There are 4 ways to turn a row about zero (a turn may also mirror it). The second row of each pair is the first, turned, with some noise. The first 36 pairs use one turn. New pairs use 3 turns, one after the other, and a turn may come again.
Some pairs, each with its turns in order after it:
[-26  15   8   5  12 -25 -16  18]
[ 10  -1  25  12 -18   3  34  14] -> B

[ -8   9 -19  -4  15 -17 -18   6]
[-12  14 -11 -10   4  15 -13  25] -> J

[-17   9 -17  21 -26  17   7  -3]
[-13 -19  27  -1 -17  24  10  -2] -> J

[  6 -15  16 -13  19  -5 -13  19]
[-18  15  14  14 -14  13  -6  10] -> B

[ 22  -1 -21 -23   2   8  -7 -19]
[-13   1  -5  -3  40   3 -14  -2] -> B

[ -1 -11  22  -8  -6  -6  -5 -19]
[ 11 -12   0  14 -18  -5   3 -16] -> Z

[-11  -3  27  -5   7   0  -6  26]
[  1   6  16   5 -28  14  -3  13] -> B

[  8 -24  -2  23   2 -17  -7  23]
[-20   1  -7  10 -14  25  12  24] -> Z

[ 21   7  25 -21 -22  -8   8  26]
[-14 -32  23  -6   5  10  28 -15] -> Z

[-21  -9  17 -24   7  25 -13  22]
[  0  16   6 -10 -16  27 -12  38] -> B

[25 -8 11 -3  5 -9  4 11]
[-16   0  11  17  -9   0 -14 -11] -> B

[-11   1   0 -26   0  23  10 -10]
[ -2   9  21 -32   6   5  -3  -5] -> H

[-22   2 -11  -7   1 -17 -24 -23]
[ 2 23  0  7 32 -5 20 -9] -> H

[-5 25 18 22 11 -2  9 18]
[-22  17  26   9   2   8 -11  -9] -> Z

[ -8  18 -16 -21  22  -5 -12  16]
[ 6 -5 22 16 19  8  3 28] -> B

[-16  26   4   0 -16  16  11  16]
[-10  -1  11 -18  18  14 -18 -21] -> Z

[ 20  -4 -25 -11 -12 -13   5  16]
[ -2 -14   3 -20   9   8  15  24] -> Z

[ 13  -2  20 -26   0  16 -14  -1]
[ 27   3   4 -18   7 -22 -10  -8] -> J

[ 17 -21 -13  22  -9  16  16  -6]
[ -6 -11  -4   2   5  12  22 -29] -> J

[-20   4 -24  17 -26   5   1 -24]
[ 23  10 -11 -22 -11  13 -29  -2] -> Z

[  0   1   0 -11   8   0  -7  17]
[ 15 -11   7  -1   5   3  -2   5] -> H

[ 7  0  8  4 -3 11 26 -6]
[  0   1  14  16  -4  -7   5 -23] -> J

[  4 -25  12 -19  14  10  11  10]
[ 16   8   1   6  28 -17  14  -4] -> J

[  1  23  21  -9  -9 -12 -17 -22]
[  5   5  21 -14   7  21  14 -26] -> B

[ -9  -8   5 -16  -1 -11   8   1]
[  2 -22  -3  12   4   0  -3   3] -> Z

[ 23  -1   9   9   2 -14 -10   6]
[ -3  -6 -27   0   3  -6  -9  -7] -> J

[-24  -2   1 -15  24   6  -4  -5]
[ 21   9   0 -22  17   6   3 -12] -> H

[  6   4  -9   3 -12  13  10  10]
[  6  -5   0  -8   0 -10 -19   7] -> B

[ 14  -9  16  -3 -17   0 -22  -6]
[  9  -3  -2   2 -17   9  27 -15] -> Z

[ -9 -25  10 -17   8  -4 -21   2]
[ 13   2 -11 -19  11 -18  14  22] -> J

[-11  23  17  -2  22  -7  26  -9]
[ -9 -12 -15 -15   5  28  -1 -31] -> H

[-15 -13  10  16  21  10  -6 -20]
[ 14  22 -24 -12  -2   0   8 -13] -> H

[-14 -21   6 -14  18  15 -20 -22]
[ 22  26   4 -23   4 -16  12 -12] -> H

[-17  19  -4   8  18 -21  14 -11]
[ -5  -2 -18   3  21  21  -2 -20] -> H

[  7 -12  25  15   6 -25   3  26]
[ 18 -16  -6  27 -22  15  -5  -7] -> H

[ 13  22  22   4 -20  11 -25  -4]
[  1 -16   2 -23 -19 -14 -27 -13] -> J

New pairs. What belongs after each?
[  1 -10   3  -3  12 -18  -3  20]
[ 21  -7  -8   3   1  -9 -10   9] -> H J Z

[-20 -14  14 -23 -18  14  11  19]
[-14   8  19  17  18  27   1  14] -> Z B J

[ 12 -17   5 -14  23 -18  -1   6]
[ 18  20   0 -16  20  -5  10   6] -> B Z B

[-10 -11 -14  14 -15   2 -19   4]
[-19  -6 -14   7  10  -2  14  16] -> J Z B

[-10 -22  -9 -10 -14  12   1 -15]
[ 12  11   8  17  -9  10 -20   6] -> B J B

[  8  -7 -20  21   4  11 -17  23]
[-22  13  11  15  -6 -13 -24   7] -> Z B B

[ 20 -27 -10 -20 -19   3  21 -22]
[-15  -3 -12 -14 -12  19  30  32] -> Z B B

[  6   8 -20 -12   8 -13 -20 -21]
[-14   5   3  21   8 -11  29  -2] -> J B Z

[ 24  -6 -17  10  -3  -7  22  -3]
[-15  10   1 -26  -3  18  16   4] -> B Z Z

[ 15  19  24   3  22 -11  14   4]
[ 22  19  16  -2  -2  -6 -28  -4] -> J Z B

[-11 -15  25 -13   0  16 -25  12]
[  3  39  14 -11  -3 -14  10  -4] -> B Z J

[-17   4  24  17   5  16  13  25]
[ -4 -35  -5  23   4  -5   9  21] -> B H J

[ 20 -12  -4  -4 -12 -23 -25  -3]
[-26  15  10 -16  12 -12  17   3] -> Z B B

[ -8 -22 -22   3  23  20 -11 -22]
[ 25  21  20 -23  11 -21  14   3] -> J H J

[ 18   9 -11  -5  17 -25 -23  22]
[ 29  14   8 -19 -19  16  11  18] -> H H Z

[  7  20  14 -11 -20 -16  14   9]
[ -8  11  10 -25  22   4  18  11] -> B B H

[-24 -16 -25  -1  10 -17 -23  -4]
[-4 30  9 -1 17 -9 11 27] -> J Z J

[  1 -24  10  15 -19 -17  21  17]
[-28 -33  -7  10 -13 -16   8   4] -> Z J Z

[ -6   9  16  22   2 -23 -11  -4]
[ -7 -25  -3 -13  -8 -10  -4  18] -> Z H B

[ 11 -11  26  15 -17  24  -3 -20]
[ -2   1  13  13  11  13 -41 -17] -> Z H Z

[ 10 -21 -13  19  10 -26  -2 -20]
[-16 -24 -28  11   2 -18  -8  -5] -> B B B

[ -7  15   2  -7  22  13  19 -11]
[ 3 27 19 -7 -4 -2 14  6] -> B J J

[ 25   9   1  24  -5   0  11 -17]
[ 12 -17  -5  12   9  -2  34 -12] -> B H B

[ 22   2 -14  -2  -4   8  26  18]
[  5 -27  21   1  21 -10  11   4] -> Z B J

[-25 -12   8  12  13  -7  17 -16]
[-20  -5  19 -13  17  11  -5  23] -> B Z B

[  5 -11   9  17 -11   2  -5 -25]
[ 17   4  -4 -12  -3 -13 -22 -13] -> B B H

[-15  24  13   9  -3  -2  23 -15]
[ 13  -1   5   1 -21  26 -19 -10] -> H J B

[-13  -8   5   5  -6 -10 -16  -7]
[ 8 -5 11 -5  0 11 21 -4] -> H Z H

[  7 -24 -26   7 -20  -4   9 -22]
[-17  -7 -22  -4  34   9  -6   0] -> B Z J

[-18  21 -17  23   1 -18   6  12]
[-22  21 -23  13   5 -11 -21   7] -> B J H

[-18 -16   0  -5 -12  11 -12 -25]
[-11   2 -26  -7  -8  -2  -1 -26] -> J J J

[ -8 -20  20   3  18 -17  17  -8]
[  1 -32  11 -16  -6   3   8 -11] -> Z B B

[-25   6  14  15   7  17   2 -14]
[ -9  -5 -16 -32  -8   8 -19  -3] -> J B B

[ 17  -8   5 -14 -20 -19  16 -19]
[  0  -2  -1 -30   4  14  25  16] -> Z B B

[-13  17   4  -1  19  24  13  16]
[ 10 -21  16   6 -10   0  15 -21] -> H H H

[ 23 -18  -4   1 -16   6  24   2]
[-13  -5  -4 -12 -12  13  -3  31] -> Z B B

[  3   7  21  20  19 -14   8 -24]
[-30  -6  -3 -27  -2 -17  16  10] -> Z J B

[-23 -16  14 -20  22 -26  24 -27]
[ 28  46 -13  -6  -3   5  -7  32] -> J H H

[-12 -14  19 -21   7 -24 -22  13]
[ 21 -13   1 -19  -6  28 -25   6] -> J Z H

[-11 -25  -3  -5   5 -13 -17   0]
[  8  25  -9 -25   0   0  -7  -1] -> Z J H

[ -5  13  20   7  21  13 -23  -9]
[ 13  -4 -25  -6 -19 -18 -11  -1] -> J Z H

[  4  22  25  21  17 -11  26 -12]
[  9 -42  13   3  -4  16  12  12] -> J J J

[-26  17   1  14  17  11  25  15]
[  3   8 -23  -9 -25   1  -7  28] -> B B J

[-10  -3   4   4 -21   0  23  20]
[-15   2  23   6 -12  18   2 -15] -> B H Z

[  4   3 -16 -15   4   9  11 -10]
[  5  14   0   3  15   0  -7 -16] -> J B B

[-16 -11 -12  -6  -6 -20  -1 -27]
[ 23  11  14  -4 -10  17   9  16] -> J H H

[ -1  -5  16 -17 -15   2 -22   5]
[ -1  12 -15 -31  -5   1   0   1] -> H H B

